The groups are shells around one centre, one inside the other: the same stretched ball of 7 dimensions in 7 sizes.
(in the rows, 128 means zero)
Known rows, each followed by its group:
[100  91  91 113  95 139 120 133 153 141 204 147 150 142 108  81 151 134
 140 155 140 127] | losa
[162 140 134 111 118 168 153 130 197 103 159 137 124 101 131 136 176 131
 115 145 163 172] | losa
[142 121 139 122 121 162 134 120 180 133 165 139 146 113 102 117 196 125
 121 160 171 155] | gasi
[103 113 105 102 100 148 119 138 147 157 181 142 146 138  98  84 146 141
 134 164 155 116] | Sesu
[168  93 132 123 120 149 148 137 160 124 176 183 165 103 177  81 193 132
 121 140 186 199] | mivos
[154  97 114 119 114 154 142 129 188 105 182 146 160 120 172  88 184 120
 130 138 158 196] | mivos
[158 141 127 122 130 171 162 125 219  75 151 121 132 103 152 133 177 127
 124 151 153 191] | gasi
[106  84 114 133  97 139 123 134 137 151 197 176 171 129 140  75 176 132
 129 156 160 139] | Sesu
[135 101 130 139 102 149 143 138 155 124 183 184 164 107 181  97 185 131
 115 144 167 170] | Buzo
[ 99 117  92 114 106 149 133 130 177 115 184 124 134 136 100 103 141 138
 142 165 131 127] | basu
[124 126 119 132 111 166 144 133 196  96 161 129 163 121 191 105 170 121
 125 153 146 176] | todel
[ 98 110 106 127 103 151 130 139 159 129 175 146 168 134 163  79 153 134
 134 163 149 143] | losa
[123  75 106 136  91 131 136 130 148 125 220 189 147 117 130  99 179 133
 127 138 146 151] | Buzo
[109  85 106 140 118 142 139 134 156 119 180 165 183 127 175  60 169 135
 142 166 160 171] | gasi
[167  76 103 114 109 131 156 141 153 111 209 198 138 104 151  83 169 145
 131 128 166 191] | gasi
[114 125 109 126  97 160 134 120 202  99 188 117 129 126 115 139 170 118
 125 147 123 141] | Sesu
[153 122 140 120 130 168 140 130 182 124 146 140 169 113 166  90 192 125
 123 159 183 187] | losa
[ 99 118  90 100  94 153 118 130 180 130 190 108 135 148  97 103 142 127
 139 155 126 120] | todel
[142  96 104 115  89 138 145 143 156 118 208 182 131 112 148 105 158 140
 122 128 148 159] | todel
[167  87 129 125 115 143 150 134 155 124 190 193 152 100 153  92 194 136
 120 137 180 189] | mivos
[116  96 106 114 100 136 130 131 143 146 203 169 130 123  73 100 160 145
 132 156 154 121] | gasi
[120 107 110 119  98 159 122 131 185 122 181 124 171 139 176  88 174 111
 129 145 143 165] | Sesu
[128  89  85 103 106 135 141 144 155 120 199 163 143 129 137  70 139 147
 144 147 149 160] | todel
[128 105 139 144 123 162 131 121 177 127 160 145 186 120 168  88 208 114
 125 164 173 177] | Buzo
[154 102 108 113 105 144 148 123 184 104 207 156 110 109  86 131 175 133
 127 134 144 160] | todel
[147  94 128 122 126 153 136 137 156 138 163 166 187 120 183  55 187 131
 131 157 189 191] | todel
[162  97 128 125 130 157 147 132 179 112 162 157 180 113 195  70 193 124
 131 149 181 212] | gasi
[ 86  93 100 125 104 142 119 134 145 148 186 149 172 143 127  65 155 136
 143 172 150 127] | losa
[124 135 119 111 107 165 130 121 196 120 173 111 125 125  87 135 170 123
 125 156 141 134] | losa
[123 106  97 110  99 153 129 132 186 114 189 125 151 137 149  93 158 122
 135 143 136 160] | basu
[146 123 109 105 111 162 143 135 197 101 170 124 144 124 161 103 160 125
 129 142 148 178] | losa
[151 103 104 117 107 152 148 130 196  90 193 143 140 118 160 108 172 123
 130 132 141 188] | mivos
[118 108 106 112 116 144 141 144 146 135 173 164 151 122 129  73 144 153
 138 167 165 145] | Sesu
[117  89  98 118 109 135 139 141 141 133 193 176 151 124 127  71 149 150
 140 159 159 148] | mivos
[144  91 109 125 123 148 147 134 174 106 178 159 168 119 176  71 174 132
 138 151 163 194] | basu
[112  99 124 137 117 148 132 134 147 141 169 168 179 122 154  72 178 136
 131 170 173 154] | basu
[173 132 128 110 109 158 160 130 194  95 181 155 101  92 113 153 176 136
 111 130 155 170] | Buzo
[109 108 105 122 126 141 146 133 150 127 175 163 138 117  85  88 147 158
 144 180 161 133] | Buzo
[103 122 112 132 104 151 137 121 178 114 187 138 124 119  81 134 165 134
 128 163 135 121] | Sesu
[149 143 131 115 113 172 142 118 215  99 165 111 118 111 103 153 184 118
 116 146 146 158] | Sesu
[128 102 120 105  94 150 115 134 149 163 189 153 155 132 118  88 175 127
 122 146 165 137] | todel
[166 124 135 127 122 169 153 127 208  88 159 136 154 105 186 117 195 116
 118 140 163 206] | mivos
[142  97 112 114 102 143 141 144 149 130 190 180 151 115 158  83 163 141
 126 141 166 166] | mivos
[167 123 126 104 104 164 138 121 205 110 185 127 119 113 110 141 190 115
 115 128 150 170] | todel
[185 122 122 116 129 162 170 132 212  69 166 146 131  95 176 119 179 130
 124 133 161 219] | Buzo
[119  84 116 138 121 144 135 134 149 132 175 172 190 125 175  54 179 134
 138 166 173 174] | gasi
[146 111 102 106 107 146 150 138 175 106 191 155 121 113 122 109 152 142
 130 140 148 162] | basu
[100 127 122 122  97 155 124 132 157 145 177 144 140 126 101 117 162 135
 121 164 150 111] | Sesu
[162 120 120 111 116 167 144 127 211  94 169 120 147 118 166 111 183 115
 125 136 153 197] | losa
[112 116 135 125 116 156 124 135 143 160 157 157 172 124 132  80 176 136
 125 175 181 137] | gasi
[129 108 118 111 109 145 135 139 144 148 180 170 142 117 108  91 161 147
 127 158 171 139] | basu
[147  99 136 137 110 148 144 128 160 125 185 183 152 102 142 109 199 130
 115 145 173 170] | basu
[110 122 120 139 114 161 136 123 190 107 167 127 158 124 145 111 177 122
 129 165 144 154] | mivos
[141 110 108 116 100 154 143 138 183 104 186 147 148 121 176 101 164 126
 125 135 145 176] | basu
[178  97 141 123 118 156 146 135 169 124 171 177 172 103 196  84 206 123
 115 134 189 210] | Sesu
[121  96 114 122 112 147 126 123 162 139 187 149 155 128 104  90 180 129
 134 160 159 146] | gasi
[125 137 130 137 130 174 147 126 206  92 139 114 170 119 183 105 179 120
 129 169 157 182] | Buzo
[163  72  96 115 110 133 152 134 169 101 213 180 140 112 147  84 173 136
 136 128 154 195] | Buzo
[107 105 121 116  99 148 118 144 129 170 174 167 174 132 147  66 162 138
 126 163 174 131] | Buzo
[126 137 141 133 119 171 135 121 192 119 151 124 153 115 131 126 192 120
 118 165 161 153] | basu
[148 122 137 120 108 159 138 125 177 128 176 150 133 108 109 130 191 127
 113 146 165 153] | mivos
[151 129 139 117 119 164 138 119 188 125 166 135 129 108  88 135 194 126
 117 154 167 153] | todel
[142 133 132 108 105 163 136 135 172 133 166 144 135 113 127 119 171 132
 114 148 165 148] | losa

New rows, each followed by its group:
[100 116 127 131 117 161 124 137 156 146 149 141 193 134 177  64 171 128
 131 178 172 151] | Buzo
[158 133 147 129 115 171 144 120 201 108 161 136 141 103 142 140 205 115
 109 144 164 176] | basu
[146  76 112 131 108 133 146 129 153 121 209 192 145 108 125  94 185 138
 129 141 162 171] | Sesu
[144  90 114 114 106 137 144 149 132 140 189 198 156 111 161  69 160 149
 126 144 178 167] | todel
[126 124 125 130 104 169 129 118 207 107 172 112 155 128 150 124 191 106
 121 148 140 163] | Sesu
[106 109 114 137 108 150 139 133 163 118 178 156 159 121 150  96 165 135
 130 163 150 147] | mivos
[ 95 105  92 116  83 143 122 127 168 128 212 136 126 138  85 119 150 130
 132 148 120 111] | todel
[107 131 126 123 116 160 131 129 166 137 158 136 149 123 107 106 165 137
 128 175 162 129] | mivos
[143 108 139 128 118 158 138 142 153 139 155 171 186 113 201  70 187 130
 120 155 189 184] | Buzo
[151  71 102 122 115 135 146 135 159 114 201 181 162 117 162  67 177 135
 138 140 164 193] | gasi
[154  95 117 102  89 149 123 134 166 142 202 156 147 126 142  98 184 118
 118 123 159 165] | Buzo
[ 99 111 113 117  85 146 115 128 151 155 199 149 134 132  79 117 165 131
 122 154 143 102] | Buzo
[138 130 129 109 104 163 129 124 182 133 174 130 129 119  94 130 180 124
 117 149 156 139] | losa
[118  84 108 143 113 137 147 136 150 114 191 185 168 115 167  74 170 141
 135 157 159 169] | Sesu
[162 122 108  97  95 158 143 132 202  99 194 130 112 117 128 135 164 123
 119 120 137 169] | Buzo
[134 111 109 117 107 143 151 141 157 116 186 174 129 109 127 104 151 150
 128 149 156 152] | losa
[125 127 127 127 128 160 147 138 168 118 147 149 164 114 162  86 163 142
 130 173 173 165] | gasi
[163 153 134 105 116 178 148 129 216  97 150 111 126 109 144 141 176 121
 114 141 155 177] | Buzo
[138 111 138 131 102 159 129 120 176 132 183 151 149 114 124 125 203 116
 112 144 161 154] | gasi
[103 103  87 117 104 151 127 126 191 107 191 113 153 145 132  91 153 121
 145 155 124 149] | Buzo
[143 125 126 110 119 156 146 145 157 131 158 162 147 110 148  90 158 147
 124 159 178 161] | Buzo
[160 112 125 119 100 163 139 129 198 104 182 140 152 116 183 116 193 110
 114 124 152 192] | losa
[124  78 105 121 101 130 137 145 126 145 201 199 160 120 147  63 159 149
 133 150 168 152] | Sesu
[125 104 129 139 119 157 135 129 168 125 165 154 180 120 172  83 190 124
 127 162 169 173] | mivos
[149  78 114 137 122 134 158 132 153 108 196 199 152 100 147  83 182 145
 133 149 170 187] | Sesu
[ 76 124 106 122 108 157 119 135 160 142 161 122 169 145 131  79 144 135
 139 182 146 117] | gasi
[ 98 105  87 105  81 139 125 143 148 138 207 153 132 137 111  96 131 142
 133 147 131 113] | Buzo
[112 124 101 102  91 160 120 130 188 126 185 109 137 142 116 113 153 120
 129 147 130 131] | Sesu
[147 149 155 131 124 182 139 115 212 110 142 112 146 108 131 145 208 111
 110 159 165 168] | Buzo
[105 127 108 117  99 156 133 138 170 124 174 136 143 129 134 106 147 136
 128 159 142 131] | losa
[122 125 123 114 114 167 123 128 184 134 157 115 167 135 146  92 175 119
 129 162 159 155] | basu
[171 120 144 115 104 167 136 128 189 124 172 147 149 108 162 122 205 112
 106 128 171 184] | Sesu
[124  89 100 131 107 138 148 142 156 109 192 178 160 118 176  75 157 141
 135 149 153 172] | Sesu
[102 104 113 117 103 148 116 130 149 157 182 145 160 137 103  83 166 133
 133 167 158 123] | losa
[136 138 152 122 115 169 131 129 167 147 149 145 152 110 124 119 192 128
 110 163 181 144] | Buzo
[109 136 126 130 118 164 138 125 182 117 156 127 146 120 116 119 168 132
 127 174 152 137] | mivos
[129  88 104 129 109 130 152 134 146 116 206 192 129 106 103 101 161 153
 133 152 155 148] | Sesu
[118  89  84 118  90 139 134 127 181 103 219 142 133 133 121 107 157 125
 137 135 120 150] | Buzo
[140 104 115 101 107 145 133 142 145 148 183 167 145 120 122  82 160 144
 128 150 172 150] | Sesu
[162 124 128 110 123 155 156 136 173 114 167 163 126  98 123 114 170 145
 121 149 174 171] | Sesu
[104 120 126 140 115 159 130 114 183 121 172 129 147 123  93 125 186 123
 128 172 147 132] | Buzo
[173 127 156 123 127 163 153 129 172 125 156 172 138  88 128 125 202 136
 108 150 192 178] | Buzo
[163  92 124 123 115 139 154 137 150 122 192 199 140  96 138  96 182 146
 122 140 178 179] | basu
[168 101 121 131 116 146 166 129 183  86 193 180 126  91 142 125 186 136
 121 133 159 193] | basu
[182 104 128 121 114 160 152 127 201  93 180 152 150 105 183 112 201 115
 118 124 164 215] | basu
[178  95 123 119 124 148 157 126 184 100 187 169 137  99 137 107 194 131
 126 135 170 201] | Sesu
[121 135 138 130 114 168 131 119 188 126 159 124 145 118 107 131 189 121
 119 165 157 139] | losa
[168 116 144 126 110 164 142 123 191 114 175 151 145 103 151 128 210 114
 109 133 168 186] | basu
[123 132 123 128 118 157 149 125 182 107 169 142 124 108  95 133 167 140
 125 165 150 140] | basu
[182 127 142 122 134 164 166 131 193  94 154 159 137  88 158 120 192 135
 117 145 181 205] | Sesu
[122 115  97 112 122 146 149 128 179 104 182 139 120 119  81 109 145 148
 143 165 143 143] | Buzo
[128 126 112 132 122 160 155 125 204  80 168 128 136 113 138 123 165 131
 133 159 139 169] | losa
